Every row belongs to one group in each of 4 separate groupings. Each group adds its own fixed numbers to the row, and there is some noise. The rows also spread widely along 16 directions, which tell nothing about the answers.
(in the rows, 128 means zero)
Known rows, each followed by its group in each grouping:
[124  99 157 145 122 124  94 139 147 126 134 143 145 104 166 140 127 108
 155 109 120 128 122 120 110 156 158 131 156 131 121 115 110 125 125 147
 137 144 111 110 122] : J_694 (3) bop Z
[143 128 123 124 136 131 113 117 137 135 118 133  98  93 124 127 125 148
 156 104 121 123 133 133 136 129 127  95 127 165 123 128 127  97 164 139
 110 153 121 136 142] : J_496 (0) zem M
[137 123 132 103 106 144 124 110 145 110 114 164  90  92 122 133 137 135
 153 176 126 123 139 133 120 152 142 118 133 102  71  83 185 122  93 141
 146 164 104  94 128] : J_950 (1) ravo M
[128  98 101 113 124 142 129  75 151 116 129 164  72 115  82 124 131 199
 139  81 159 110 136 111 128  90  93 122 157 133 145 101 109 123 121 115
  72 146 150 110 125] : J_634 (3) zem C
[129 148 129 132 102 131 111 152  76 139  90 106 149 129 138 138 117 123
 124 175  90 161 116 144 140 129 112  91 118 127 144 126 131 108 147 139
 170 140 111 156 149] : J_496 (2) zaba Z
[112 106 106 138 120 111  97 151 128 161 134 116 136 155 124 130 114 125
  81 110 161 137  87 133 114 126  96 110 153 112 125 163 136 135 114 113
 123 112 139 126 125] : J_614 (0) Lonel C
[132  84  79 167 134 176 100 121 125 108 132 106 146 137 132 136 113 130
 127 116 142 131 120  93 149 136 128  82 161 139 127 115  98 115 167 128
 115 147 128 102 132] : J_950 (1) zaba M
[135 140 128 134 135 127 148 133 112 120 143 171 149 101  98 154  92 130
 127  59 185 120 149 128 139 148 153 163 164 174 187 164 131 124 115 148
  46 120 173 163 148] : J_634 (2) Lonel Z
[148  97  93 155 127 165 159 111  86 112 103 113 119 137 100 131 133 142
 130 118 138 136 144 103 129  96 121 118 146 106 152  87 121 116 134 134
  93 132 145 154 136] : J_614 (0) sobe Z
[105 111 115 102 153 112 122 131 119 153 137  90 131 137  94  79 134 115
 131 118  84 145 125 171 123 115 121 126  93 171 129 145  97 135 111 117
 145 133  69 147 152] : J_694 (3) ravo C
[137 130 118 123 121 147 104 113 130 148 103 137  97 121 138 158 125 169
 112 165  99 141 147 149 131 126 102  95 129 122 112 116 134  89 143 141
 179 136 113 110 142] : J_634 (0) bop M
[109 100 135 105 134 110 124 139 135 152 118  98 108 116 123 101 145 127
 139 103 108 140 116 147  85 101 117 110 120 119 109 118 151 132  95 133
 133 146 113 150 117] : J_614 (3) sobe Z
[113 128 149  98 130  87  99 140 124 138 103 112 102 103 115  81 150 151
 137 117  79 112 104 176 127  99 100  83 122 160 141 125 112 116 162 122
 127 173 106 135 132] : J_634 (0) ravo M
[128 120 130 113 114 103 116 143 154 154 117 137 129 124 133 127 131 133
 129 119 141 132  97 128 123 133 111 111 136 149 117 153  93 117 129 108
 120 125 126 127 106] : J_496 (0) sobe Z
[116 147 118 124 107  87 157 137 131 117  75 122 105 110 108  67 143 117
 152 189  45 128  88 138 130 127 141 112 110 157  96 104 106 120  98 122
 118 173 100 138  86] : J_496 (1) sobe Z
[114 160 176  75  93  88 122 141 189 130 144 186 128 148 142 118 130 102
 134 206 108 107 101 127 133 180 157 182 107 159  84 124  88 160  79 100
 168 114  90  75  90] : J_694 (3) zaba C
[148 117 103 144 131 134 117 111  97 142 134 118 132 146 107 110 109 117
 135 112 127 156 109 106 144 138 126 120 104 134 141 129  94 137 164 126
 125 101 105 143 161] : J_950 (0) sobe C
[143 121 134 115 124  83  96 138  96 150  96 119 111 166 114 113 115 116
 105 136 107 159  61 110 136 146 107 114 128 119 155 120 108 141 175 139
 110 103 139 146 129] : J_614 (2) sobe C
[134 125 115 143 125 136 156 121 111 112 119 151 138 137 104 136 125 127
 121 142 113 123 146 142 146 141 147 155 152 145 154 109  80 116 113 138
 102 131 120 121 128] : J_496 (1) ravo M
[150 115 121 146 135 136 166 149 109 117 110 137 149 102 125 162 119  93
 135 126 165 134 165 128 131 164 160 138 156 137 123 145 160 101 112 165
  85 126 142 162 137] : J_694 (3) zaba M
[154 117 160  95 132  97 117 141 121 164 135 112 127 122 128 107 144  83
 146  87 180 135 110 142 140 128 115 105  88  97 124 162 168 138 168 122
 142 114 103 149 158] : J_614 (2) zem M
[132  97 100 178 125 163 140 112 144 118 125 153 119 108 141 173 105 137
 122 110 140 133 147  98 102 152 150 133 198 112 117 101 140 106 104 156
  97 136 147 108 113] : J_496 (2) sobe C
[130 112 123 171 112 168  72 113 115 126 135 121 120 129 157 140 117 171
 125 106 105 130 117 103 132 115 111  84 158  95 161  89 112 116 187 146
 156 149 145  97 149] : J_614 (1) zaba Z
[138  86 119 158 153 170 133 135 113 118 115  84 126 148 143 133 146 108
 104 131 126 108 154 129 139 114 136 104 156 112 141 103 130 107 168 141
 140 152 121 113 132] : J_614 (2) Lonel C
[138 145 129 103 108 118 136 118 152 141 119 175  81  91 137 165 139 178
 149 130 123 151 134 130 113 137 112 124 136 120 114 109 158 104 114 131
 115 132 155 140 119] : J_694 (1) ravo M
[137 115 156 107 108  91 144 170 144 111 118 153 147 118 148 141 149 109
 165 120 160 108  97  99 123 147 149 144 162 171 137 121  86 132 137  99
  57 135 153 148  82] : J_694 (0) zaba C
[132 123 120 117 134 148 126 122 168 137 129 162 117 120 122 158 119 151
 104 138 148 101 162 143 140 150 127 128 165 161 119 143 106  98 125 134
 128 134 130  85 123] : J_634 (0) zaba M
[103 103 117 115 113 102 135 143 163 145 117 142 137 114 125 131 137 139
 143 110 135 143 104 127 101 128 116 126 151 157 111 146  86 123  75 100
  97 131 125 143  84] : J_694 (3) sobe Z
[130 130 139 151  87 112 133 126  78 121 100 148 122 121 112 137 120 146
 124 129 111 131 119 146 124 122 123 137 158  91 169 108 133 129 122 149
 110 135 141 145 143] : J_694 (1) zem C
[120 110 118 144  97 141  87 125  89 132 120 149 147 155 125 171  91 137
 118 133 115 166  97 110 102 148 129 136 160 114 138  93  94 141 105 143
 126 102 125 127 137] : J_496 (0) sobe M
[130 164 113 139 109 135 147 130 160 138 146 160 137 104 135 133 115 136
 132 147 143 135 132 123 154 150 123 125 119 151 113 165 125 112 112 105
 147 129 122 124 125] : J_950 (2) ravo Z
[143  79 164 152 123 120 166 151 119 135 118 141 165 126 153 158 169  98
 144  97 146 109 159 137 115 134 154 163 181 125 163 109  54 115 133 125
  99 126 115 125 107] : J_694 (0) zaba C
[153 111 161  79 102 134 121 126 101 105 111 143 129 133 106 130 145 128
 141 133 192 113 141 129 147 108 110 123 123  97 149 109 143 134 147 124
 120 136 132 124 148] : J_496 (3) zaba Z
[165 119 141 110 137 123 157 121  90 131 105 130 121 109 110 125 158 131
 173  95 142 142 157 139 146 111 119 119 102 133 162 115 108 105 170 137
 100 128 115 180 157] : J_614 (3) zaba M
[142 149 118 150 138 171 159 126  97 109 140 107 129 108 134 127 120 119
 155 120 104 131 169 126 136 116 165 130  96 139 143 107 164 117 135 151
 134 145 128 165 158] : J_496 (1) Lonel Z
[122 117 110 139 103 128 135 134 132 117 104 139 107 116 130 134 125 131
 121 148 138 135  99  87 110 130 122 107 167  95 102  91 181 130  97 133
  98 155 168 122  96] : J_614 (2) zaba Z
[116 124 116 142 143 113  94 139 155 159 140 122 126 145 122 112 100 127
  83 114 119 114 108 148 127 153 122 123 152 158 133 174 102 121 139 136
 134 116 123 104 133] : J_614 (0) sobe C

New rows. What belongs after each?
[129  90  92 122 140 107 107 132 143 146 120 130 129 138  99 132 105 124
  95 108 177 144 105 131 129 147 108 117 158 145 115 174 124 116 112 130
  91 115 135 124 126] : J_496 (3) bop C
[135 108 112 138 129 150 139 130 119 127 135 128 127 154 148 168 128 136
 132 146 113 158 131  94 125 139 135 145 141 132 137  95  92 122 129 125
 123 103 136 143 118] : J_694 (3) ravo C
[152 149 145 103 100 154 117 123 143 116 145 148 119 135 154 150 130 148
 141 160 159 113 143 119 148 119 118 123 101 121 121 120 136 122 159 100
 176 124 118 112 140] : J_496 (0) bop C
[117 122 109 192  98 144 125 119 135 135 157 117 143 137 157 116 123 132
 127 112 120 123 110 109 132 103 115 109 130 100 127 129  93 133 139  97
 164 129 107 106 125] : J_496 (0) zem C
[123 117 137 116 128 125 155 125 141 154 148 143 140 116 129 140 130 106
 156 106 130 147 151 142 101 138 152 159 107 130 105 133 117 134  72 130
 141 106  87 144 129] : J_634 (3) sobe M
[ 98  82  88 146 105 120 102 122 130 132 121 152 132 126  98 130 112 154
 108 115 139 138  92 132 106 131 107 119 198 117 124 124 106 132  76 120
  90 144 129  99 114] : J_634 (1) ravo C
[120  99 118 142 119 145 105 125 112 118 100  97 113 143 132 115 127 121
 119 177  76 133 119 129 118 127 130 101 136 106 105  90 133 123 131 147
 166 148  97 111 131] : J_694 (3) sobe C
[146 116 115 153 111 120 113 106 127 135 114 151 115 118 139 123 134 139
 155 116 122 162  91  85 137 131 116 104 130 105 128  97 102 122 154 120
 123 134 125 124 123] : J_614 (2) bop Z
[118 123 122 142 111 131 145 122  77 151 132 115 136 127 110 130 118 133
 134 105 115 159 142 156 105 104 118 141 110 106 149 127 136 136  87 135
 147 115  99 172 160] : J_950 (3) zem C
[141 134 157 151 144 148 132  94 141 144 165 147 107  80 129 111 120 119
 167  67 103 112 175 142 120 136 173 152 112 136 135 113 135 124 134 166
 144 143  95 111 172] : J_496 (0) zem Z
[118  79 131 124 119 138  98 145  98 111 101 113 145 121 127 143 132 118
 137 124 125 130 125 148  93 118 137 109 170 125 120  90 133 124 106 140
 119 164 107 127 127] : J_496 (0) bop M
[120 124  93 162 106 130 121 126  87 115 115 152 135 136 114 158  83 141
 121 136 100 164 100  99 100 148 148 151 170 143 139  90 116 135  82 149
  86 122 148 148 122] : J_496 (0) bop C
[126  88 113 150 129 168  99 138 134 144 132 116 147 124 157 161 117 112
 128 135 130 143 133 106 110 154 143 108 160 128  97 111 125 118 120 141
 156 136 112 100 130] : J_950 (0) zaba Z
[132 145 120 156 121 160 146 108  97 128 151 129 157 133 105 102 115 111
 135 120 121 133 155 132 154 121 143 143  98 123 158 127 106 140 127 128
 160 124  88 125 173] : J_614 (2) zaba Z
[129 180 139 122 106  92 139 125 120  95 153 165 120  86 100  74  99 107
 185 118 116 119  94  96 132 153 174 156  88 173 125 117 160 170 116 127
  74 141 130 159 145] : J_694 (0) zaba C
[137 135 134 138 132 147 131 143 134 124 141 133 127 110 154 155 124 136
 142 131 112 120 154 130 126 145 149 135 145 162 137 125 123 106 146 136
 129 132 130 138 136] : J_694 (0) ravo C
[137 157 118  98 128 123 109 135 114 141 132 124 125 143 108 135  88 133
 115 146 129 152 123 137 145 152 120 127  95 164 139 173 139 123 141 137
 140  93 126 164 163] : J_694 (3) sobe C
[113 147 121 115 100 118 141 154 157 109  96 164  99 114 128 163 109 144
 110 190 120 101 112 120 111 160 141 132 180 165  87 116 163 113  70 135
  93 154 171 122  71] : J_950 (0) zem M
[123 180 140 117 116 110 138 162 154 160 151 130 129 116 158 136 111 117
 118 148 124 133 127 144 123 151 130 129 103 142 112 175 175 123 116 123
 168 117 127 146 129] : J_614 (2) zaba C
[142 150 171 127 113 132  99 104 151 151 140 172  96  98 148 132 129 158
 142 120 100 116 148 141 125 144 131 131 125 114 134 106 124 116 152 154
 175 139 115  88 153] : J_614 (0) zaba Z
[127 121 113 149 131 101 133 134  99 139 120 121 145 143  96 102 114 103
  95 111 143 132 115 153 149 133 119 132 128 133 151 171 107 127 126 134
 106 116 117 143 148] : J_496 (3) Lonel C
[165 106 144 127 153 120 109 149 115 159 134 117 138 145 156 167 123 115
 126  90 149 151 127 118 136 157 134 132 134 155 165 147  90 109 197 140
 117  89 140 154 144] : J_950 (0) bop C
[136 115 131 152 148 104 138 129 153 171 155 136 142 103 147 129 122 105
 158  55 128 154 133 131 110 157 151 145 122 155 128 169  84 114 126 139
 113 102  98 153 135] : J_496 (3) sobe C
[125 138 107 178  93 131 168 109 125 105 100 136 110 106 131 101 141 152
 147 156  84 123 132 124 135 100 119 108 128 109 120 101 104 106 121 118
 133 160 110 135 108] : J_496 (3) sobe C
[131 110 158  88 127 168  97 146 169 129 160 123 127 155 171 178 125 118
 102 146 177 106 155 123 117 137 131 127 135 105 101 120 171 133 133 134
 180 118 136  80 126] : J_496 (3) zaba M
[150  82 127 132 148 157 115 115 126 124 129  97 118 123 139 120 151 118
 147  98 145 129 148 114 143 112 122  86 118 109 127 108 134 115 190 138
 136 144 114 120 155] : J_694 (3) zaba M
[128 128 112 142 127 158 134 112 130 121 139 151 127 123 123 147 118 146
 133 130 113 129 153 131 131 134 139 139 144 152 130 105  96 114 115 132
 127 133 113 117 137] : J_496 (0) ravo M
[116 142 168 145 109 108 147 163 114 132  89 122 128 138 144 138 141 123
  86 176  73  89 143 185 129 127 133 137 162 124 152 123 114 107 127 150
 157 146 129 118 108] : J_694 (0) zem M
[129  89 124 139 116 105 163 171 109 135 120  86 165 152 142 118 156  78
 121 125 157 135 106 121 124 114 127 124 136  96 133 138 123 140 127 101
 110 119 131 151 104] : J_694 (1) zaba C
[126 163 138 119  95 118 147 126 114 119 111 167 118 120 115 153 112 166
 124 138 126 131 140 150 125 122 114 142 134 131 151 128 129 116 101 138
 114 122 149 156 127] : J_496 (3) sobe M
[106 109 108 151 137 159 107 133 117  92 142 122 142 126 102 127  87 121
 125 105 131 100 132 126 119 136 161 130 171 168 140 118 134 134 102 156
  87 156 135 125 139] : J_614 (3) zem M
[128  91  86 107 137 133 128 140 111 137  99  87 124 140  93 113 139 114
 131 141 134 139 115 143 134 113 112  89 122 141 105 135 133 114 117 116
 116 143 104 149 128] : J_614 (1) zem M
[108 131 136 130 122 108  84 145 132 141 129 129 135 105 132 119 110 115
 124 110 113 128 108 167 115 151 138 109 137 142 115 153 147 125 115 148
 137 151 108 120 141] : J_496 (1) Lonel M
[119 125 114 143 126 189 121 127 126  77 179  96 145 143 122 102 106 106
 112 140 156  85 151 123 154 112 151 120 118 110 128 118 181 155 140 124
 156 150 123  91 161] : J_694 (1) ravo M
[122  93 127 145 100 130 101 115 105 108 119 156 148 120 111 134 119 140
 142  96 154 130 110 117 127 130 117 117 168 120 150 106  89 136 127 132
  92 144 126 116 134] : J_950 (3) zaba M
[120 124 163  83 143 149  96 173 115 125 138  75 123 133 147 143 129 146
 114 110 127  92 161 178 103  96 125 108 143 143 171 125 182 119 165 148
 150 157 150 144 152] : J_614 (1) zaba C
[118 144 140 121  80 131 133 146 108 123 146 154 166 153 130 156 106 106
 131 158 151 131 110 119 125 143 141 162 121 127 122 126 115 160  80 103
 145 101 114 135 121] : J_950 (0) zem M
[110 133 125 159  85  91 116 152 101 143 117 133 154 101 128 114 113 111
 120 116 140 147  91 144 110 133 111 101 140  89 118 158 170 139 102 130
 126 135 126 146 141] : J_694 (0) zaba M
[153 122 168 131 110 157 122 157 102 128 125 112 127  97 189 190 137 137
 167 106 152 136 157 114 110 117 131 102 134  98 144 110 185 100 165 152
 147 135 155 179 142] : J_950 (3) zem Z
[155 130 120 137 117 174 149 133 102  85 131 141 137 111 117 148 118 123
 152 140 170  99 169 108 140 133 157 135 149 138 138 107 160 117 135 138
  97 146 141 143 151] : J_614 (0) zaba C
[165 103 113 131 145 158 150 110 105 132 112  98  96 151 113 120 137 102
 112 155 131 129 147 103 157 121 134 119 107  99 121 100 157 122 166 144
 139 119 131 123 149] : J_694 (0) zem Z
[106 186 106 146  97 150 116 120 130 104 157 150 140 119 117 112  72 136
 120 165 110 123 117 116 149 142 141 121 107 147 118 137 160 148 107 126
 156 141 120 111 149] : J_634 (2) zaba M
[154 129 125  99 136 138 110 118 111 121 150 119 109 140 128 122 130 132
 167 112 141 153 108  88 149 120 118 109  78 135 137 102 131 139 181 119
 120 110 128 162 155] : J_614 (3) ravo M
[143  92  67 184 134 145 126 144  74 108 117  76 145 160 121 125  90  85
  91 139 155 152  93  78 136 131 135 101 149 100 124 123 172 135 149 146
  93 118 158 150 139] : J_496 (0) bop C
[131 151 152 155  76 132 118 131 109 105 135 151 146  95 144 126 126 145
 164 109 145 105 124 135 145 109 118 104 126 113 154 133 130 124 159 113
 136 151 123 139 150] : J_694 (0) zem M
[122  90 129 148 150 133 143 138 134 155 125 119 147 158 138 147 138 105
  97 148  94 133 152 156 126 154 142 159 161 145 135 125  50 110 109 138
 153 111  88 103 115] : J_950 (3) ravo C
[140 113 116 139 118 155 120 119 125 107 129 110 111 127 133 113 138 141
 131 142 131 112 131 126 149 106 114  92 132 105 131 108 140 115 170 120
 144 156 121 108 140] : J_496 (1) ravo C
[143 149 154 108 144 126 164 150 135 129 121 130 112 108 129 118 142  87
 134 162 116  99 162 152 128 151 174 152 108 150 102 125 175 116 105 151
 137 144 115 137 128] : J_614 (0) Lonel Z
[125 132 132 118 113 136 138 130 101 118 151 124 144 170 127 127 127 128
 137 142 114 141 118 113 138 115 127 157 100 138 157  99  77 156 128 101
 141 103 112 146 133] : J_950 (3) ravo C
[128 149 156 109 116 127 130 126 135 145 160 124 100 157 159 137 136 153
 114 134 107 136 132 128 122 100 106 143  94 100 146 105 130 141 145 117
 177 103 134 129 133] : J_496 (3) ravo C
[113 108 146 138 120 132 100 159 134 127 152 123 159 156 148 161  97 117
  97 110 161 100 121 130 126 141 135 141 176 140 159 155 106 134 132 133
 125 114 144 114 123] : J_634 (3) zem C
[114 175 147 122  90 137 128 127 177  82 131 160  90  88 152 120 130 174
 161 164  91  72 131 129 139 121 144 112 133 159 115 100 148 117 132 117
 135 187 144 106  99] : J_694 (1) zem M
[148 147 138 107 130 158 162 129 153 123 145 127 112 142 139 141 134 114
 124 171 138 100 168 135 157 137 150 142  97 134 111 128 147 120 136 122
 169 124 118 110 126] : J_950 (1) zem M
[146  88 113 158 101 183 138 105  83 107 112 130 141 146 138 163 152 147
 148 132 131 144 150  97 134  97 116 113 146  88 151  57  82 121 153 116
 135 131 118 124 138] : J_694 (0) zaba M
[158 127  92 116 151 152 169 119 115 117 115 126  96 153  89 142 122 141
 119 145 137 117 151 105 152 127 138 149 135 175 148 111 111 109 140 129
  75 115 156 154 127] : J_614 (0) zem C
[151 147 154  62 132 149 121 121 154 131 145 139  86 123 148 159 131 134
 168 148 130 131 149 114 127 138 145 130  78 151  95 102 165 121 139 134
 158 121 119 139 136] : J_496 (3) zem M
[119 101  96 117 160 164 111 107 141 142 181 108 136 170 101 116 110 119
 106 106 129 138 137 130 140 133 136 144 109 150 132 133  97 153 124 118
 148 102  98  95 159] : J_694 (1) ravo M
[130 134 122 136 103 122 144 105 166 129 110 180 103 113 119 132 122 139
 104 174 129 121 139 135 133 150 127 145 146 106  89 127 135 111  73 140
 147 139 122  77 106] : J_496 (3) bop Z
[137  93 130 134 138 181 110 117  98 103 152 102 149 174 106 126 118 121
 111 110 162  89 162 137 158 105 130 134 139 127 179 122  91 135 166 130
 143 124 107 108 169] : J_614 (3) zem C
[129  97 152 125 126 110 164 132 103 126  89 107 110 130 107  98 162 126
 110 116 123 108 141 158 119  87 112 128 142  92 157 105 125 126 127 141
 112 149 134 138 115] : J_950 (3) sobe Z
[130 124 104 129  91 113 135 135  86 122 113 148 160 137 102 140 103 116
 131 140 163 171  98 112 126 133 119 140 126 114 129 137 129 140  75 121
 104 108 130 164 133] : J_496 (3) bop Z
[127 123 133 135 141 163 149 153  98 111 117  92 128 126 145 150 133 122
 120 156  98 122 174 154 120 117 144 121 135 133 136 101 162 105 128 156
 149 149 127 155 135] : J_950 (3) ravo M
[145  99 125 112 148 159 128 117 165 137 134 132  81 102 129 147 131 126
 132 127 147 104 170 139 109 148 154 127 152 115  86 116 198 105 110 160
 135 150 122  99 136] : J_614 (1) zem C
[101 118 101 134  90 124 150 126 128 121 110 145 136 140  99 116 134 138
  96 189 123 124 126 158 131 119 102 135 150 110 108 134 111 128  57 101
 147 138  98 104 111] : J_694 (3) ravo C
[140 118 127 111 153 129 165 158 157 136 136  83 117 148 164 126 150  92
 147 151  96 130 129 104 123 134 163 134 100 161 106 116 117 124 145 112
 131 117 125 153  92] : J_694 (1) sobe C
[119 115 117 162 109 164 138 134 161 111 107 131 124 117 154 154 137 144
 112 173 121  92 162 145 143 126 124  98 170 126 102 131 121  83 120 128
 161 164 118  91 105] : J_694 (3) zem M
[155 128 114 151 134 142 122 116 127  99  97 149 101 108 122 136 109 138
 124 169  99 109 147 124 156 165 159 120 163 151 129 109 133  90 161 171
 113 159 134 105 136] : J_634 (1) bop C
[175 105 134 104 150 111 176 111 165 151 139 191 120 127 108 157 136  92
 135 109 194 127 161 117 136 182 165 201 140 150 114 142  92 119 101 131
  79  85 120 112 119] : J_496 (0) bop C
[131  93 111 151 171 133 124 144 117 188 175  73 134 141 157 143 117  92
 115  56 133 182 122 113  91 132 132 124 107 107 121 137 164 143 137 145
 138  83 130 164 152] : J_950 (0) ravo M
[140 156 158 165  90  93 161 151 141 132 136 150 132 135 186 147 130 108
 112 155 134 129 111 109 130 140 134 152 126  78 124 134 139 129 128 125
 150 104 150 130  95] : J_496 (3) bop C
[136 142 142 133 120 187  88 107  73 130 175 101 144 159 130 131 113 149
 122  92 150 135 164 155 152  82  97 106  64  82 181 131 144 140 183 131
 213 107  97 139 220] : J_614 (3) Lonel M
[141 150 148  67 132  97 160 124 161 145 130 167  78 133 106 126 140 130
 115 135 147 116 123 121 123 135 133 170 107 144 114 117 153 142  95 121
  95 113 161 125 103] : J_496 (0) Lonel Z
[129 131 107 112 136 145 139 118 131 123 111 130  94 130 104 119 131 144
 120 183  82 119 148 147 135 130 133 129 129 166 109 100 117 107 114 129
 138 149 102 113 129] : J_496 (0) ravo C
